The first 4 rows are patterns. Each new row is the sum of 2 different patterns, raised or lowered, with some noise. Before adding, each is slid sideways (what falls off one end comes back at the other) and multiplied by a number that may be negative. Names go in the order of the patterns.
In the rows, zero is written as 128.
Known rows, each followed by the names of its patterns:
[116 181 139 103 140 138 122 139 154  99 152 116 125 113 142 127 143 134
 157 129 149 145 115 181 133 150 125 132 127 128 136 168] | j_533
[121 119 181 120 158 114  89 122 117 112 109 131 131 126 123 128  75 117
 140 125 119 131 132 107 121 130 107 120 121  86 124  98] | j_434
[139 131 133 105 165 137  75 103 126 103 125 162 124 134 114 133 131 123
 136 129 121 159  83 118 105 133 123 118 165 180 141 124] | j_45
[163 112 121 103 124 133 158  76 126 127 122 121 127 128  99 125  87 114
  99 127 128 132 134 121 154 126 113 128 163 136 140 128] | j_816

New rows. What belongs after each?
[135 141 135 144 134 120 137 133 154 132 145 134 126 130 135 128 147 126
 138 137 110 136 134 154 135 159 114 126 126 128 121 132] | j_533 j_434
[126 116 128 129 117 124 122 111 105 100 113 126 174 119 176 146 105 124
 128 120 118 122 153 134  99 118  84 110 140 146 122 137] | j_434 j_45
[120 152  62 130 138 127 101 143 115 105 121 137 122 130 127 105 158 117
 136  91 146 119 128 117 153 110 138  88  82 127 115 106] | j_533 j_45
[134 175 118  92 114 109 105  78 146 113  52  88 102  82 119 135 112 109
  92  79 108  81 115 122  99 134  68 101  78 103  98  94] | j_434 j_45
[103 114 108 139 113 145  99 145  78 103 122  96 110  90 104 109 129  63
 110 101 120  69 126 109 132  97 105  68 152 120  79 114] | j_533 j_816
[111 144 158 126 103 135 115 136 104 125 143 142 139 131 152 182 163 131
 119 144 134 129 153 145 180 153 163 142 102 128 144 145] | j_434 j_816
[116 165 138 143 150 183 129 168 135 127 143 140 138 131 148 152 134 161
 152 120 138 158 149 128 129 145 135 138 147 132 151 129] | j_434 j_45
[103  81  95 110 106 100  95  94  75  65  92  81  89  89 142  86 120  89
  49 117  95  97  81 102 105  76  65  92  57  82 105  93] | j_434 j_45
[137 191 162 211 109 161 100 156 116 165 194 130 162 130 158 120 149 156
 163 161 199 189 139 142 161 185 159 187 160 186 159 154] | j_434 j_816
[161 106  90 108 115 105 111 135 136 132 123 140  78 115 144 142 125 139
 135 124 118 129 101 122 126 101 106 101 122 120 180 123] | j_434 j_816
[117  90 112  95 122 113  89 109 119 114 104 105 119  95 104 159 125 102
 121 114  92 108 118 118 105 117 115 109 129 113 112 132] | j_434 j_45
[134 162 153 215 149 193 160 117 200 151 164 138 160 155 152 157 193 109
 196 172 129 159 164 150 152 173 128 163 138 146 113 163] | j_533 j_434
[151 121 148 210 134 150 169 149 120 152 146 140 146 120 145 125 148 155
 131 188 152 184 146 144 158 147 117 149 154 165 137 142] | j_45 j_816
[160 137 198 138 175 122 123 134 133 151 101 153 141 154 148 155 111 141
 135 160 109 150 174 129 143 160 130 129 171 104 161 133] | j_533 j_434
[113  95 102 128 107  85 108  89 105  97 122  96 116  98 116 110 120 110
 119 111 114 113 104 107 106 106 100 124 135 133  98 140] | j_533 j_45
[169 156 122 135 179 141 140 171 153 150 140 164 155 146 166 154 149 192
 126 160 140 157 114 149 151 187 180 151 163 159 162 135] | j_434 j_45
[100 106 127  92 130 111  73 133 115 113 107 120  95  96  69  94  97 104
  99 108 118  98  99 143 126  98 145 108  97 103 102 109] | j_533 j_45
[144 144 150 165 145 146 170 152 149 170 144 176 190 164 173 159 163  90
 133 121 164 178 153 157 174 150 143 173 163 155 161 196] | j_434 j_45
[ 86  80  94  78  86  90 105  81  85  72  91  90  73  90  90 128  88 128
  85  88  96  99  83  79  94  92  93  78  93  65  86  82] | j_434 j_816
[145 130 125 115 177 124 152 136 121 134 132 142 135 163 123 156 124 127
 119 131 131 122 132 150 129 117 131 115 151 111 146 130] | j_533 j_816
[126 116 118 175  90 119 160 120 125 120 144 113 119  91 140 115 141 139
 129 121 116 107 130 106 121 143  79 145  82 126 111 135] | j_533 j_45
[103  96  96  79  79 101  60  71  81 110  93  69  90  80  65  77  67  92
 135  89  85  77 128  78 119  82 111  99 107 107  97 118] | j_533 j_816
[123 111 130 140 143  83 124 125 119 154 130 115 104 129  92 111 115 127
 122 140 134 123 170 124 131 128 153  95 137 105 159 138] | j_434 j_816
[108  90 103  73  87  78 111  76 103  96  88  85  76  79  78  77  93  84
  87 100  73  90  75  95 111 100 100  90  87  93  58  76] | j_533 j_816
[130 125 160 129 143 139  95 125 117 127 121 129 150 153 137 130 112 128
 138 120 144 138 110 111 128 122 122 144 127 115 123 121] | j_434 j_45
[140 139 131 140 139 133 141 106 107 114 124 134 132 165 176 143 151 146
 131 140 144 167 151 102 143 127 117 121 160 139 160  97] | j_45 j_816
[ 99  85  96  98  99 134  63 104  77 138 108 112 114 108  74 124  73 103
 152 106 116 118 100  86 138  92 112 115 133  99  97  95] | j_533 j_816
[139 130 139 146 153 147 158 124 156 138 139 139 151 141 162 129 153 134
 156 150 133 182 166 159 140 150 144 145 139 176 142 149] | j_533 j_45
[121 154 121 148 161 150 143 130 170 118 146 146 159 146 184 116 140 103
 168 110 138 206 191 159 157 155 138 182 116 197 165 120] | j_533 j_45
[104 149 133 121 110 123  67 107  91 125 100 112 114 116 104 124  88 137
 147 128 113 108 117  72  58  99 133  88 134 108 109  80] | j_533 j_45
[140 196 142 152 144 176 157 210 170 178 162 185 172 142 226 168 178 170
 168 161 188 167 220 151 217 130 138 148 177 180 173 191] | j_533 j_434
[133 124 130 120 130 130 168 153 144 157 120 117 136 132 121 144 151 118
 144 127 104 121 148 131 138 139 153 124 143 144 117 161] | j_533 j_434
[139 131 173 137 153 170 159 128 150 164 151 138 149 160 126 154  94 143
 139 174 108 148 149 139 116 157 112 121 165 110 133 132] | j_533 j_816
[165 147 157 148 156 168 139 152 154 157 161 156 167 199 161 160 159 158
 157 143 175 174 125 163 158 134 158 174 151 161 157 144] | j_533 j_45
[194 119 158 155 152 158 192 144 187 163 104 158 145 148 165 183 131 174
 160 151 131 169 176 176 168 183 179 165 167 127 204 164] | j_533 j_816
[121 103 111  96 101  48  98  72  86 148 103 115 100 110  95  70  65  89
  94 127  99  81 108  79  84 119 122  99 106 110  81 100] | j_434 j_45
[164 150 166 149 160 156 177 121 184 142 137 170 156 148 162 171 129 162
 141 148 138 177 151 153 152 169 147 159 167 143 181 160] | j_533 j_434
[178 153 168 173 162 141 142 120 187 139 154 141 192 130 167 207 207 162
 200 178 120 214 160 191 154 161 163 153 165 204 124 249] | j_533 j_45
[164 143 150 159 112 133 188 166 168 157 177 119 130 143 160 134 146 162
 116 154 139 113 171 158 160 147 149 168 109 110 141 137] | j_533 j_45
[153 148 112 177 150 133 146 146 116 145 145 143 168 199 161 172 137 115
 139 145 120 135 161 151 124 139 139 107 118 168 150 156] | j_434 j_816
[134 128 198 147 178 149 172 147 147 120 148 154 166 203 146 147 149 150
 145 111 144 158 139 151 140 117 143 113 152 143 183 149] | j_434 j_816
[159 168 205 173 162 137 141 134 148 125 182 145 195 118 110 142 151 101
 166 172 138 169 124 110 178 157 142 162 153 170 141 188] | j_533 j_816
[110 123 129 203 135 172 125 121 124 124 109 117 142 156 107 133 137  86
 124 148 135 114 139 119 111 116 138 119 133 135  97 148] | j_434 j_816
[117 123 100 137 125 114 137  82  96 181 117 119 134 122 107 145 130 136
 158 146 137 125 116 119 100 130  90 115 147  88  97 103] | j_533 j_816
[148 178 151 168 142 164 159 141 180 154 157 169 125 144 137 156 166 139
 197 187 147 154 161 151 160 149 159 168 112 134 142 142] | j_533 j_45
[ 85 148 109 109 116 128 105 129 133 100 144 122 128 115 119  94 114 110
  89 104 125 107  89 105 110 108  90 126 108 147 113 115] | j_533 j_816
[ 99 142 128 128 112 129 128 111 126 126 110 140  93 100 108 116 118 114
 172 155 145 115 115 125 123 102 140 131  92 108 122 109] | j_434 j_45
[104 138 152 165 155 169 161 135 179 151 147 153 184 164 162 154 188 129
 168 138 160 156 183 114 139 133 145 150 150 155 129 164] | j_45 j_816
[150 153 189 160 110 149 150 104 110 149 112 148 121 130 136 123 127 183
 157 161 153 156 127 127 178 150 151 131 143 128 133 146] | j_533 j_45
[112 136 111 112 128 135  98 123 101 112 148 131 105 115 116  57 111  81
 122 127 112  93 115 109 105 106 114 118 105 172 117  88] | j_434 j_816
[155 167 121 190 140 138 135 161 143 157 159 171 147 172 163 138 208 151
 178 146 153 119 150 139 185 154 192 159 133 164 152 139] | j_533 j_434
[125 133  96 116 113 103  97 116  78 108 108  84 112 147 118 141 112  94
 113  89 116  74 117 138 113 112 125  77  98 147 104 122] | j_533 j_434
[160 161 152 157 155 181 150 146 227 184 149 184 166 130 168 167 157 166
 151 162 145 165 163 142 198 181 179 167 171 161 156 121] | j_533 j_45
[106 116  92  96 133  55  94  83  77 100  75 130 141 161  98 140  98  79
  85 128 101  50  90 108  85 101 136  62 103 107 107 102] | j_434 j_45
[134 140 155 137 127 152 145 137 172 208 156 177 164 171 148 125 167 144
 108 102 143 137 141 137 133 138 134 116 159 144 173 148] | j_45 j_816
[130 143 152 150 164 139 174 151 124 173 171 162 150 147 168 131 143 150
 135 177 171  91 150 148 137 145 157 127 136 134 112 125] | j_533 j_816
[174 173 151 169 186 155 195 161 187 148 159 145 157 166 196 126 187 163
 141 162 163 156 151 171 121 166 137 156 150 170 161 163] | j_533 j_816
[ 91 106 126 140 128 130 139 125 109 151 122 122 143 145  69 125 119 128
 115 121 127  99 122 100  96 131 130 138 124 132 126 119] | j_45 j_816
